There are 3 ways to turn a row about zero (a turn may also mirror it). The second row of each pair is the first, turned, with some noise. The first 30 pairs use one turn. New pairs use 3 turns, one after the other, and a turn may come again.
Known pairs, each followed by its turns in order:
[ 3.12 -0.63  1.02  3.12  0.38  1.70  3.17  0.95 -2.01]
[-1.67  1.96  0.88  0.18  1.15 -0.57 -1.43  1.79 -5.08]  (2)

[ 0.37 -1.44  1.50 -0.69 -2.30  2.82  0.98  2.26 -1.62]
[-0.15  0.12 -0.33 -0.61 -1.52  3.10  0.98  0.27 -3.89]  (2)

[-1.29  0.13 -1.86 -3.33 -1.71 -2.68 -0.03 -1.98  3.02]
[ 1.37  1.13  0.46  3.58 -2.39 -3.09 -1.47  0.27 -1.93]  (1)

[-3.27 -2.06  1.49  2.88 -1.72  3.28  0.23 -1.79 -0.51]
[ 1.38 -0.97 -3.03  4.31  0.63  1.35  1.05  1.86 -2.24]  (2)

[-1.96  2.14  3.33 -1.35 -0.23 -0.90  1.41  0.84 -2.99]
[ 3.60  0.37  2.68 -1.57  0.19  1.64  0.89  2.51 -0.62]  (2)

[-0.20  1.11  1.38  0.71  0.37  0.41  0.22  2.40 -1.88]
[ 0.41  1.62  0.70 -1.77 -1.06  0.19 -0.89  1.99  0.15]  (0)

[-2.43  3.28  2.75  2.67  1.77 -3.28  1.14 -0.62  2.79]
[ 1.54  1.12 -2.43 -2.25 -0.86 -4.39  0.16 -0.59 -4.79]  (0)

[ 1.28 -1.22  0.62 -2.59  3.09  1.87  2.37 -3.21 -0.54]
[-4.80 -0.96  1.05  2.84  0.61 -0.26 -2.51 -0.37 -0.72]  (0)

[ 2.74 -1.48  2.93 -0.12  0.89  0.67  3.38 -0.96 -1.83]
[ 0.00  4.22  1.82  0.64  1.56  0.45 -0.23  0.06 -3.33]  (2)

[ 2.30 -0.45 -1.97 -1.83  0.44 -0.17  1.40  1.56  2.68]
[-2.03  0.72  1.33  0.75 -3.40  0.87  0.31 -1.19 -0.93]  (1)

[ 2.88  0.40  2.98 -0.07  1.36  0.25  2.64  0.52 -0.04]
[-3.82 -1.81  1.68 -0.41  0.70  1.98  0.34  0.42 -0.54]  (1)

[ 1.12 -0.54  0.65  0.52  2.02  1.87 -1.01  1.16  3.28]
[ 0.31 -1.08  1.83 -1.23  0.58 -1.22 -2.24 -3.45  0.24]  (0)

[-0.43  0.33  0.18 -0.55 -0.90  2.74 -1.21  0.04 -1.46]
[ 0.63  1.17  0.39 -2.61  0.71 -0.66 -0.67  1.47  1.41]  (1)

[-2.83 -3.39  2.98 -0.53  1.66 -2.80 -0.94  0.15 -2.99]
[ 6.09  1.71  0.41  1.46 -1.52 -0.02 -2.19 -0.60 -0.36]  (2)

[ 2.98 -1.66  1.82  0.07  2.74  2.60 -1.73  2.38  1.47]
[-1.90  1.00  1.35  0.97 -2.52 -3.21  1.46 -2.33 -3.13]  (2)

[ 1.69 -0.27  1.57  0.58  1.19  2.56 -0.84  1.32 -0.11]
[-1.95  0.25  0.64 -2.46  0.65  2.08 -1.07 -0.59  1.05]  (1)

[-1.58  0.42  2.75  3.20  0.16  1.34 -0.53 -0.52  1.28]
[-0.13  1.08 -0.39  0.71  4.21  1.01 -1.40 -1.22  1.26]  (1)

[-2.61 -0.19 -1.69  2.27 -0.61  2.32 -2.71 -0.45 -1.52]
[ 3.63  1.85 -1.36 -1.75  1.47  0.40  0.23 -0.17  2.45]  (1)

[ 0.31  1.91 -1.46 -0.26  0.89  3.27  1.39 -2.93 -1.76]
[-3.31  0.51  1.84  0.48  3.50  0.77  0.40  0.94 -1.13]  (0)

[-2.37 -1.65  2.62  0.11 -2.59  2.39 -2.01  2.69 -2.87]
[ 0.02  1.52 -1.09 -3.37 -2.31  4.91 -1.22  0.68  1.60]  (0)

[-0.77 -0.36 -0.59 -2.36 -1.72 -3.35  2.22 -2.74  1.68]
[ 0.47  3.09 -1.30 -0.96  1.60  2.17 -0.36 -0.37  4.34]  (2)

[-2.54 -3.18  0.09 -1.40  0.55 -1.32 -0.18  0.52  3.11]
[-1.15  0.42 -2.19  2.36 -1.47 -2.80 -1.03 -2.22  0.97]  (1)

[ 0.37 -1.06 -1.56 -1.62  2.33 -0.87  3.25  3.40 -1.06]
[ 1.25  0.84 -0.84 -4.86  1.11 -1.00 -1.38 -1.84 -1.96]  (2)

[-0.37 -3.31  1.10 -2.74  1.77  0.80  1.85  0.95 -2.05]
[-2.93 -2.23 -0.97 -1.04 -1.62 -1.80  1.10  1.04  2.44]  (1)

[ 0.66 -0.94 -2.24 -3.28  1.18 -0.43  2.77 -2.25  3.07]
[-2.27 -0.94 -1.21  4.07  1.74 -2.80 -0.12 -1.87  1.35]  (0)

[-1.80 -1.61  3.11  0.19  2.81  2.51 -0.37  3.05 -0.14]
[-0.41  1.57  0.29 -2.46 -1.75  0.76 -5.28 -0.77 -0.02]  (0)

[ 0.17  2.76  0.33  2.11 -2.49 -3.25  1.81  2.00 -3.08]
[ 0.50 -0.28  1.27 -3.04  0.04  1.18 -3.45  4.46 -0.38]  (2)

[ 3.12  0.83 -2.94 -2.72 -2.54  2.49 -1.62 -2.01 -0.76]
[-1.87  0.07  3.06  2.12  2.29  2.35  3.45 -0.91  2.49]  (0)

[ 0.45  2.90  2.00  0.33 -0.14  0.18 -2.54 -2.68 -2.28]
[ 2.38 -1.64  1.35 -1.43  2.64  0.98 -2.24  2.48 -1.13]  (1)

[-0.14 -1.35 -3.12  1.87  2.87  0.56 -2.80 -1.05  3.17]
[ 2.89 -2.51  0.49  0.69  3.30  0.35 -1.49 -3.40 -1.12]  (0)

New pairs. What belongs after each?
[-1.29 -0.77  3.23 -3.16  2.20 -1.47  1.88 -3.21  2.01]
[ 1.45 -2.27  4.17  1.14  1.68 -3.43  0.33  2.19  1.77]  (0) (1) (0)

[-2.98 -0.73 -3.25  1.04  1.43  3.17  1.27 -2.19  1.06]
[ 0.48  3.58  0.65  2.41  1.20 -1.72 -3.29 -0.52  2.36]  (0) (2) (2)

[-1.50 -2.47 -0.04  3.17  0.99  1.85  1.67 -2.01 -2.10]
[-3.04  0.77 -0.98  0.61  1.29  1.51  1.39 -3.32 -2.39]  (2) (1) (2)

[ 2.27  2.05  2.15 -2.39  3.19  1.08  0.90 -2.89  1.69]
[ 1.67  0.84  0.72 -3.58 -1.21 -0.10  4.54  2.56  0.63]  (0) (0) (1)

[-1.61  2.11  2.69 -1.37 -1.19 -3.36 -0.86 -0.57  2.61]
[-0.18  0.40  1.02 -2.63 -0.27 -0.68 -2.71 -3.44  2.62]  (0) (2) (1)

[-0.09 -1.68  0.82  2.91  0.24  2.29 -0.71 -0.08  1.86]
[ 1.90  0.41  2.32  1.23  2.68 -1.52  0.22 -0.73  0.51]  (1) (0) (2)

[ 2.73  3.14  0.65  3.00 -3.15  1.67 -1.10 -0.06  1.30]
[ 3.63  0.80 -3.96 -1.79  1.10  0.68  2.42 -0.30 -0.91]  (0) (0) (0)

[ 2.42 -1.76 -0.31  0.48  0.23 -1.62 -1.23  0.60 -0.99]
[ 0.47  2.49 -0.76 -0.60  2.43  0.72 -0.53 -0.13  0.18]  (0) (1) (0)

[-1.17 -3.21 -3.13  2.38  1.25  0.67  1.86  0.68 -0.47]
[-1.34 -0.85 -0.30 -1.54  1.42  4.45  0.26 -0.27  2.02]  (2) (0) (1)

[-3.37  0.62 -2.22  1.47 -1.67 -2.14 -0.88 -1.21 -0.09]
[-2.09  2.80  0.12  3.61 -0.41 -1.72  0.09 -1.86  0.87]  (2) (0) (2)

[-1.15 -1.64  1.52  2.74 -2.35  2.52  1.04 -2.84  2.33]
[-1.27  1.33  3.37  3.95  2.48 -1.14  1.91 -0.62  0.51]  (1) (1) (2)

[-3.09  3.40  2.25  3.18 -0.78  3.36 -2.00  1.98  2.61]
[-1.09  3.86 -1.65  0.36 -4.39  0.76 -0.29 -4.09 -2.58]  (2) (0) (1)

[ 0.78 -2.13  2.88 -2.97  1.68  2.79  0.96  2.33  2.28]
[-1.50 -0.16  0.13  1.97  5.38  3.20 -0.40 -0.56 -0.77]  (0) (0) (2)

[ 3.40  2.48  0.06  2.63 -3.06 -1.45  0.02 -2.99 -3.32]
[-2.75  2.65  3.31  2.04 -1.09  2.73  3.34 -2.42  0.40]  (2) (0) (0)

[ 2.90  3.12  0.64  1.03 -2.45 -2.96  1.11 -1.08  3.05]
[ 0.57  1.96 -3.37  1.24 -1.21 -0.07  4.27 -1.56 -2.50]  (0) (0) (1)

[ 1.67 -2.43  1.70 -0.73 -2.61 -3.09  1.93 -1.82 -2.00]
[ 1.38 -0.83 -0.10  2.44  1.89 -1.68 -1.33 -2.90  3.96]  (0) (0) (0)

[ 1.81 -0.98 -2.15 -3.35  2.52 -0.70 -3.34  2.97  1.19]
[ 2.00  0.08  0.31 -4.40  1.68  1.83 -2.37 -1.29  2.99]  (0) (1) (1)

[ 1.77  2.35  2.55 -2.72 -1.47 -1.44 -2.98  2.02  1.96]
[ 0.13  1.52  0.81 -2.20 -2.81  0.53 -2.66 -4.67 -0.50]  (1) (1) (2)

[-0.15  2.14  1.09  1.86  1.37 -0.07  2.48  2.42 -3.19]
[-2.50  0.59 -0.55  0.37 -3.38  0.91  2.14 -0.85  3.11]  (0) (2) (0)

[-2.77  0.29 -3.23 -0.96  1.78 -1.29 -2.72  1.22  0.45]
[-1.86 -3.62 -1.13  0.65 -1.75  0.93 -1.83  2.40  0.21]  (2) (1) (2)

[-1.65 -2.75 -0.70 -0.55  1.20  3.26 -0.05  1.75 -3.37]
[-0.38 -0.45 -0.47 -3.95 -0.91  2.18 -4.22  0.62  1.55]  (2) (0) (0)

[-1.39 -2.89 -2.05 -0.23 -3.31 -2.92  1.24  1.05  1.38]
[ 1.80  0.23  1.28  1.27 -0.23 -3.60 -3.09  2.37  2.49]  (1) (0) (0)

[ 0.45  0.86 -1.14  0.99 -0.90  2.01 -0.78 -3.18 -1.90]
[-1.21  1.92 -3.14  0.81 -1.52  0.42  1.22  2.05  0.30]  (1) (2) (0)

[ 1.63  0.97  3.27  2.83 -1.57 -1.50  2.01 -2.41 -0.62]
[-3.25 -2.53 -3.28 -2.40 -1.50 -0.60  0.07  0.48  0.12]  (0) (0) (2)

[-2.45 -2.27  1.26 -2.46  0.38 -1.33 -1.08 -3.03 -1.68]
[-3.09  0.86  1.00 -3.04  1.71 -1.50  2.50 -0.51 -0.42]  (0) (1) (2)

[-2.10 -0.60  0.49 -1.09 -2.53 -2.31  0.58 -2.96 -2.78]
[ 1.55 -1.53 -1.85 -2.47 -3.28 -0.81  0.72  0.49  2.60]  (0) (2) (1)

[ 0.44 -1.30 -2.16 -0.74 -2.91  2.91  0.28 -0.98  0.69]
[ 1.55  1.15 -2.04 -3.03 -1.30  1.43  1.66 -1.03 -0.70]  (1) (2) (2)

[-2.56 -2.22 -1.89  0.81 -1.52  2.47  3.10 -0.85 -0.68]
[ 0.26 -1.81 -0.45  3.07 -0.33  2.97 -2.09  0.62 -3.62]  (2) (2) (0)

[ 0.56 -2.77 -1.80 -0.09  1.94  0.71  2.80  1.50 -2.56]
[-0.55  0.23  1.25 -0.55 -1.85  1.46 -3.92  2.61 -1.07]  (0) (0) (1)

[ 3.25 -2.71  0.01 -1.63 -2.15  1.79  2.11 -0.48 -0.89]
[ 1.53  1.32  2.09 -2.08  3.11 -0.52 -0.21  0.89  3.31]  (1) (1) (2)

[ 1.91 -0.58  1.52  0.14 -1.97 -1.85  1.78  0.56  1.57]
[-0.40 -1.57  0.56  2.19  0.13 -3.21 -1.55  0.18  0.13]  (1) (1) (0)

